There are 10 hidden switches. A switch that is on adds its own fixed numbers to the row, and there is some noise. The rows also spread widely along 16 directions, which tell nothing about the answers.
In the rows, zero is written as 128.
Known rows, each followed by its switches (1 for on, 0 for off):
[ 80  86 132 113 163  93 122 139 114 113  88 106  63 144 110 147 116 133
 136 119  98 129 152 149 147  94] -> 0 1 0 0 1 0 0 0 0 1
[160 138 115 125  54 137 114 128 134 132 113 111 139 112 126 129 143 146
  99 116 175 141 129 113  80 137] -> 0 1 0 0 0 0 0 1 0 0
[146  86 164 124 124  87 153 117 106 152 102 165 133 174 109 103 106  90
 147 146  97 125 132 150 137 115] -> 1 0 0 0 1 1 0 0 1 1
[111 117 131 150 113 115  95 126 105 112  86 155 109 117 126 110 151 124
 122 105 150 121 128 101  98  78] -> 0 0 1 0 1 0 1 1 0 1
[167 147 118 124 101  93 107 109  99 121 103 135 101 135 103  95 143 150
 118 142 172 144 102 132 135 148] -> 1 1 1 0 0 0 0 0 0 1
[ 96  94 118 130 136  94 114 124 169 106 103 110  94 151  97 150 146 150
 125 119 102 131 107 156 110 158] -> 1 0 1 1 1 1 0 1 1 1
[104  96 107 160 186 104 113  84 138 121 147 118  87 126 102 107 154 125
 117 136 185 132 137 169 198  91] -> 1 1 1 0 1 0 1 0 1 1
[104 126 128 122  93 112  84 124  98 106 136 156  54 172 108 150 125 140
 144 131 124 150  82 162 128 140] -> 1 1 0 1 0 0 0 0 0 1
[147  98 154 156 104 136 110 147 172  85 141 120 120 114 158 110 146 167
 109 128  96 145 130  89  63 187] -> 0 0 1 0 1 0 1 0 0 0
[ 86 112 109 121 149 131 129 153 136 123 138  90 201 124 151 122 132 137
 131  73  87  85 130 113 147 115] -> 0 0 0 0 0 0 0 1 0 0
[156 125 144 115 147 110 136 156 141 112 110 103 129 111 114  79 147 145
 130 123 142 134 127 103 120 118] -> 0 0 0 1 1 0 0 1 0 1
[124  95 114  99 138 112 132 108 128 121  70  87 115 146 117 158 145 139
  89 118 137 117 150 119 108  94] -> 0 0 0 0 1 1 0 1 1 1
[ 94 132 100  66 111  66 128 139 110 154 114 113 135 182  99 120 140 116
 127 110 126 126 121 148 137 121] -> 0 1 0 0 1 1 1 0 1 0
[119 133 116 139 162  32  61 217 125 108  89  89 122 115 133 131 134 154
 105  96 208 167  96 128 170 113] -> 1 1 1 0 0 1 0 0 1 1
[114 121  83  77  95 129 123 106 103 129 140 124 127 172 110 162 145 147
 110 117 138 116  96 141 115 142] -> 0 0 0 0 0 0 0 1 1 0
[117 164  90  90 138 117 111 161 113 115 124 111 126 149 100 139 147 159
 135  87 116 111 120 129 122 105] -> 0 1 1 1 0 1 0 1 1 1
[133 189 120 100 172  91 115 167 106 104 105 135  95 113  93 118 108 119
 132 115 176 137 120  95 170  72] -> 1 0 1 0 1 0 0 0 1 1
[ 94 110 124 120 155 134 126 150 155 125 151 113 127 112 113 136 152 120
 108  98 186 131 134 109 126  80] -> 0 0 0 1 1 0 0 1 1 1
[124 154 108 127  98 160 102 128 133 106 118 108 125 122 122 134 132 129
 141 109 102 123 105 127 121 124] -> 0 0 0 1 0 0 0 1 0 0
[110 145 142 118 110  70 115 163 167 134 141 156 139 150 129 154 126 172
 129 101 115 125 157 155  76 118] -> 1 0 1 0 1 1 1 1 0 0
[ 71 135 113  81 135 134 113  92 152 121 117 120  91 180  98 181 198 146
 111 127 112 123 113 161  92 118] -> 0 0 0 1 1 0 0 1 0 0
[ 99 176 140 111 138 123 147 113 157 117 149 152 168 121 118 115 134 113
 133 109 125 111 121 104 138 128] -> 0 0 0 0 0 0 0 0 0 0
[170 135 125 118  98 136 125 128  78 131 114 126 118 184  88 163 104  76
 133 161 148 147  54 126 179 133] -> 1 0 0 0 0 0 1 1 0 0
[182 118 151 171 219  87 155 178 164  78 109 128 102 111  96  91 142 147
 163 153 107 145  87 135 170 171] -> 0 0 1 1 1 1 0 0 1 1
[ 88 159 110  73 126 149 123 179 114  82 156 129  74 128  98 169 110 159
 124  76 139 118 112  69  97 104] -> 0 0 0 1 0 0 0 1 0 1
[140 132 197 146  82 109 123 146 154 125 123 157 164 138 133  95 102  75
 150 142  97 158 114  97 114 160] -> 0 0 0 0 0 0 1 0 0 1
[147 136 141 134 144 108 153 135 111 120 179 177 171 131 117  76 126 123
 141 111 179 112 111  92 164 111] -> 1 1 0 1 0 0 1 0 1 1
[176  96 129 147 155 111  84 128  65  86 144 148  67 169 154 118 151 186
 128 151 147 140  79 161 157 119] -> 1 0 0 1 1 0 0 0 0 1
[133 136 118 112 168 136 154 109 128  78 215 131  94 142 104 116  99 153
 136 138 126 118  85 127 195 176] -> 0 0 0 0 0 0 0 0 0 1
[116 144 138 132 109 107 105 121 128  78 164 163  96 134 131 108  98 160
 135 117 108 126 103 115 124 165] -> 1 0 1 0 1 0 0 0 0 1

New rows, each followed by its switches (1 for on, 0 for off):
[122 144 163 140 141  94 104 158 153 151  92 119 193 133 141 150 126  73
 122 130 159 156 129 130 164  86] -> 1 0 0 0 0 0 0 0 1 0
[180 144 117 112 117  95  98 158  89  80 116 128 117 123 162  66 135 207
 133 119  95 123 114 107  99 157] -> 0 0 1 0 1 0 0 0 0 0
[180 166 117 105 175 150 129 178 175 116 150 102  80 129  87 183 177 168
 112 151 172 165 133 146 101 116] -> 0 0 1 1 1 0 0 1 1 0
[167 116 111 142 132 115 120 154 110 121 101 117 113 132 128 145 115 154
 144 131 110 133 134 162 144 121] -> 1 1 0 0 0 0 0 0 1 0
[185 110 137 163 123 170 130 109 151 145 114  94 174 133 137 154 142 123
 112 147 110 126 146 141 126 128] -> 1 0 1 0 0 0 0 1 0 0
[198 120 120 147 137 134 128 136 133 138 153  96 129 114 154  81 127 174
 148 137  97 126 195 178 141 101] -> 0 1 0 0 1 0 1 0 0 0
[ 99 176 126 158 122 160  66 125 157  97 156 102 141  98 152 124 112 106
 132 102 129 134 117 135 172  84] -> 0 0 0 0 0 0 0 1 0 0
[134 151  98 102 179 118 121 159 158 125 129  61 119  97 118  85 133 176
 144 105  77 115 178 149 149 116] -> 1 0 1 0 0 0 0 0 0 0
[165 159 106 130 118 167 124 150 132 119 217 151  90 113  91  65 164 145
 142 128 146 130  84 137 114 153] -> 0 0 1 0 1 0 0 1 0 0
[ 89  87 109 101 152 118 143 155 129 105 160 126 120 132 114 135 132 156
 115  86 143 105 131  95 114 121] -> 0 0 0 0 0 0 1 1 1 1
[157  86 138 119 142 146 138 123  76 141 166 152 116 135 128  55 149 130
 136 133 142 110 131 133 131  81] -> 0 0 0 0 0 0 0 1 0 0
[110 106 142 147 157 120  90 145  94 124  87 148 151 169 132 138 177 110
 140 122  94 119 104 140 129  90] -> 0 1 1 0 0 0 0 1 1 1
[146 107  74 145 126 118 112 138 123 120  82  80 147 115 129 152 118 161
 128 100 111 110 151 141 141 118] -> 0 0 1 0 0 0 1 1 1 1
[115 143 170 125 100 141 130 104 137  96 147 163 114 115 128  99  94 110
 130 123 116 129 137  83 111 125] -> 0 0 0 0 0 0 0 0 0 1
[139 164 100 118 121 127 115 138 111 111 148 151 122 151 124 148 151 168
 126 110 117 114  95 137 112 148] -> 0 0 1 0 0 1 0 0 0 0
[128  94 139 163 142 125 131 159 148 120 159 136  64  97  87 107  98 109
 155 134 159 162 149 140 148 114] -> 0 1 1 1 0 0 1 0 1 1
[ 86 104 130 176 109 173  67  56 116 127 131 155 136 171 163 133 186  94
 130 124  92 116 110 180 130  82] -> 0 1 0 1 0 1 0 0 1 0
[159 116 156  91  77 108  96 124 147 165 161 111 156 171 138  85 167 137
 100 157 155 174 141 147  85 154] -> 1 1 1 1 0 0 0 0 1 0
[112 102 143  56 142  64  82  97 123  79 139  90 116 202 143 117 151 181
  69 152 143 147  91 109 129 168] -> 1 0 1 0 1 0 0 1 1 1
[104 166 123 131 142  90 132 111 119 107  70 160 150 112 110 116 153 114
 126 109 152 107 100  93 136 111] -> 0 0 1 0 1 0 0 0 0 0
[175 141 132 135 124  94 135 171 102 128 109 166  94 115  85  97 171 134
 131 139 212 157  88 114 110 128] -> 0 1 1 1 1 0 0 0 0 0
[175 114 127  87 138 107 119 112  65 125  89 120 102 167 111  68 139 127
 145 157 118 128 110 145 153  82] -> 1 0 0 1 1 0 0 1 1 0
[ 71 150 117 106 122 106  64 122 117 130 136  98  97 164  98 112 136  93
 135 124 126 148  95 164 176 102] -> 0 1 1 0 1 0 0 1 0 1
[142 146 121 150  80 136 140 126 142 147 100 158 103 130  88 199 108 108
 152 133 139 147 124 164 115 130] -> 0 0 0 1 0 0 0 0 0 1
[ 57 100 154 109 175  73 131  90 105  88 115 132  93 152  85  48 122  91
 146 129 123 113  93 105 190 101] -> 0 1 1 1 0 1 1 1 0 0
[121 124 109 125 136 131 112 149 110 113 147 122  78 150 109 141 118 141
 143 110 102 117 107 162 144 108] -> 0 0 0 0 1 1 0 1 0 1
[140 115 146 103 159 116 147 145  93 124 139 138 106 146 115  94 105 121
 151 130  97 118 139 125 155  98] -> 0 0 0 0 1 0 0 0 0 1
[103 142 129 113 109 161 120  98 138 145 161 118 108 132 103 145  99  85
 119 129 140 139 152 129 146 101] -> 0 0 1 0 0 0 0 0 0 1
[125 115 133 144 188 120 110 104 143 104 140  93 134 122 131  90 127 103
 123 149 142 141 126 128 207 107] -> 0 0 1 0 0 0 1 0 1 0
[145 137 114 120 102  89 110 162 115 140 107 115 143 140 129 138 124 148
 130 100 153 130 122 150 125  98] -> 0 0 0 1 1 1 0 1 0 1
[108 109 123  96 160 116 130  95 121 133 119 127 121 161 109 121 171 120
 116 139 137 118 127 151 139  88] -> 0 0 0 0 1 0 0 1 1 0
[121 154  95 113 107 136 129 159 135 132 174 119 113 141  91 146 107 131
 147 103 119 124 104 156 136 133] -> 0 0 1 1 1 1 0 1 0 0
[153 153 140  83  95 128  91 117  93 117  98  82 154 158 145 106  89 112
 113 132 100 133 152  96 139  83] -> 1 1 1 0 1 0 0 1 1 0
[135  99 139 135 105 171 155 128 153  93 167 119 139 125 116 133 105 100
 111 129 128 129  88  75 123 174] -> 0 0 0 0 1 0 0 1 1 0
[124 110 122 164 135 176 139 122 152 100 106 120 150 123 129 171 131 110
 138 113  85 108 117 118 127 117] -> 0 0 0 1 1 0 0 1 1 0
[149 133 115  88 137 120 167 106 112  76 118 125 139 155 137 182 108 201
 114 117 110  90 131 102 117 135] -> 0 0 0 1 1 0 0 1 0 0
[155 130 149 134 150  87 120 183 131  99 113 149 102 136 109 131 141 147
 143 134 159 150 109 126 124 105] -> 1 1 0 1 1 0 1 1 1 0
[112 142 103 138 150 142  70 137 112 109 123 106  89 117 128  70 184 126
 136 106 117 127  97 137 149  99] -> 0 0 0 0 1 0 0 0 0 1
[108 113 114 158 131 129  72 104 113 121 139 132  87 142 139 113 165 148
 138 119 121 124 128 196 143  79] -> 0 1 0 0 1 0 0 1 0 1
[123 108 165 143 132 131 126 170 158 127 139 148 121 150 125 180 103 105
 134 137  97 151 148 124 105 120] -> 1 0 1 0 1 0 1 0 1 0
[122 112 156 142 130 125 105 151 160 114 122 143  56 128 108 113 168 124
 141 150 107 164 110 154  92 145] -> 0 0 0 0 1 0 0 0 0 0
[171 136 133 144 116 122 106 139 146 147 110 100 152 148 128 152 158 120
 108 152 149 158 107 146 132 147] -> 1 0 1 0 1 0 0 0 0 0
[111  98  97 106 122 125 159 153 103 151 180 185 124 152  77 118 160 138
 153  99 150 105  90 147 108 134] -> 0 0 0 1 0 0 0 1 1 1
[129 158  85 169  96 139 127 114 156 139 167 180 132  92  94  94 160 128
 140  96 167 108 106 161 107 128] -> 0 0 1 0 1 1 0 1 1 0
[138 180  93 101  99 154 114 132 121 152 137 128 154 140 110  92 190 149
 138  90  96  99 130 133  95 127] -> 1 1 0 0 0 0 0 0 0 1
[190 149 167 159 159 130 124 100 137  95 114 145 170 151 160 124 174 160
 123 159 103 121 111 130 137 143] -> 1 1 0 0 0 0 0 0 0 0
[132  94 148 137 165 100 163 185 113  91 123 172  94 120  99  75 131 145
 177 118  74 106  90 116 116 148] -> 0 0 0 0 1 0 0 1 0 0
[116 158  81 124 131 161 132 119 126 125 116 124 130 137  94 166 118 112
 150 107  77 100 132 131 145 116] -> 1 0 1 0 0 0 1 0 1 0
[ 99  59 158 151 137  97 109 115 151 142  99 150 123 161 128 178 159 117
 113 153 134 151 135 178 100 116] -> 0 0 1 0 0 0 0 1 1 0
[ 83  80 138  96 160 116 137 105 135 110 130 122 104 170 104 187 144 123
  77 132 172 130 136  95 116 103] -> 0 0 1 0 1 0 1 1 1 1
[129 123 161 118 116 140 124 125 131 129 148 144 102 171 114 122 146 114
 139 147  83 142 125 145 110 139] -> 0 1 0 0 1 0 0 0 0 1
[125 127 107  98 119 104 145 111 117 162 145 128 135 174  74 142 134 110
 145 138 155 131  89 183 173 137] -> 0 0 0 1 0 0 0 1 0 1
[168 129 134 146 143 138 156 137 135 136 158 153 185 139 118  86 156 114
 142 117 116 101 103 129 137 128] -> 0 0 0 0 1 1 0 1 1 1
[154 123  85 160 117 152 167 161 145 134  86 118  75 102  54 234 105 109
 130 121 179 140 130 146 131 113] -> 0 1 0 0 1 0 0 1 1 1
[113 159 134 146 102 172 107  74 156  70 175 194  58 125 108  96 156 133
 136 129 106 118  91 133  82 133] -> 0 0 0 0 1 1 0 1 1 0
[145 157 122 126 133 123 154 152 154 118 176 136  99  84  74 118  89 136
 136 120 200 139 126 116 151 119] -> 1 0 1 1 0 0 0 1 0 0
[ 99  86  90 122 141 112 136 145 121 152  86 100 157 145  95 142 151 109
 147 101 110 111 106 156 150 120] -> 0 0 0 1 0 0 0 1 1 1
[102 102 130 121 175 103 143 100 145 115 100 142 160 129 133  64 184 160
 155 107  59  87 154 141 113 122] -> 0 0 0 1 0 0 0 0 1 1
[ 92 148 100 139  99 133 105  96  97 123  94 155 102 139 107 184 139 114
 128 112 161 125 111 139 131  92] -> 0 1 1 1 0 0 0 0 0 0
[109 159 142 111 119  94  95 119 113 124  95 166 123 148 121 112 141 112
 141 118 136 133 122 132 126  76] -> 1 0 0 1 1 0 0 0 1 1
[ 91 143  65 128 140 124 128 168  94 128 162 201 106 146  86 123 195 166
 154  64 117  78  94 139  89 122] -> 1 1 1 0 0 1 1 0 1 0
[105  90  62 118 105 131 131 117 122 111 126 123  78 117 100 100 161 154
 124  99 128 111 110 126 100 156] -> 0 0 0 0 1 0 1 0 1 0
[119 133 127 153 109 139 110 110 139 122 119 115  98 116 124 138  95 123
 132 110 106 126 182 138 129  88] -> 0 1 1 0 0 1 1 0 0 1
[145 123 109 110 115 113 115 147 104 109  63  90 137 129 122 124 105 124
 132 112 108 120 123  98 139 106] -> 1 0 0 0 0 0 1 1 1 0
[111 147  84 123  62 105 122 158 115 159 106 137 120 103  89  83 151 118
 146  73 169 122 120 125  99 110] -> 0 1 0 1 0 1 1 0 0 0
[118 117 125 119 129 132 130 137  92 102 120 145  97 151  88 139 140 111
 113 115 149 119  66  85 123 135] -> 0 0 1 0 0 1 0 1 0 1
[146 169 118 145  86 136 109 118 141  77 153 158 101 141 126 156 128 191
 140 111 105 115  94 149  97 159] -> 1 1 0 1 0 1 0 1 0 0
[ 71 141 105 125 121 114 108  81 190 109 129  93 124 135 111 148 106 140
 149 112  80 119 160 183 159 119] -> 1 1 0 1 0 0 1 1 1 0
[159 120  94 147  99 105 108 142 103 119 112 109 118 135 132 141  98 153
 134 107 132 120 118 154 147 114] -> 0 0 0 0 1 1 1 1 0 1
[112 203  85  89 140 112 115 186 158  82 123 103 189 129 121 170 180 164
 103  75 163 117  56  70 117 155] -> 0 0 0 1 1 0 0 1 1 0
[ 52 117 161 154 154  87  75 127 149  49 130 181  28 116 122 124 139 145
 127 118 156 156 122 109 105  99] -> 0 1 1 1 1 0 1 0 1 1
[154 128 103 128 135  98 127 191  66 116 108 160 113 161 105 133 131 150
 161 108  89 112  64 134 130 159] -> 0 0 1 0 0 1 0 0 0 1
[136  99  79  90 143 133 135 118 102 152 133 105 147 195 129 179 161 164
 136 128  86 108 140 185 135 122] -> 0 0 0 1 0 0 1 0 1 0
[168 114 153 139 119 131 132 147 116 145  88 101 155 140 130 113 134  75
 117 141 131 143 108 107 142 114] -> 0 0 0 0 1 1 0 0 0 0
[159 166 106  85 119  74 116 137  88 170  93 144 116 185  86 146 130 112
 144 139 148 140 120 180 157  87] -> 1 0 0 0 0 1 1 0 1 1
[110 184 120  93 146  56 110 125 130  86 118 147 151 167 112 162 116 154
 131 121 143 124  69 138 177 145] -> 1 0 0 0 0 0 0 1 1 1
[137 111 103  73 127 143 138 143  63 144 169 137 151 180 137 148 124 139
 126 113 133 110 124 124 136  95] -> 0 0 0 1 0 0 0 0 1 0
[127 155 146 104 151 125 110 120 107  95 120 157 103 163 129 122 138 123
 139 137  89 124 109 128 132 100] -> 0 0 0 0 0 1 0 0 1 0
[ 85 151 116 146  77 156  86  56 166 136 105 102 145 143 122 173 119  74
 120 118 126 139 149 146 153  95] -> 1 1 0 1 0 0 1 0 1 1
[143  72  83 155 159 176 154 151 130 138 127  90 169 132 113 158 171 116
 124 109 115 100 103 125 146 135] -> 0 0 0 0 0 0 1 1 1 0
[145  93 130 136  82 129  98 151 131 166 173 107 197 148 162 119 149 128
 111 117 172 148 128 155 121 116] -> 0 1 0 1 0 0 0 1 1 0
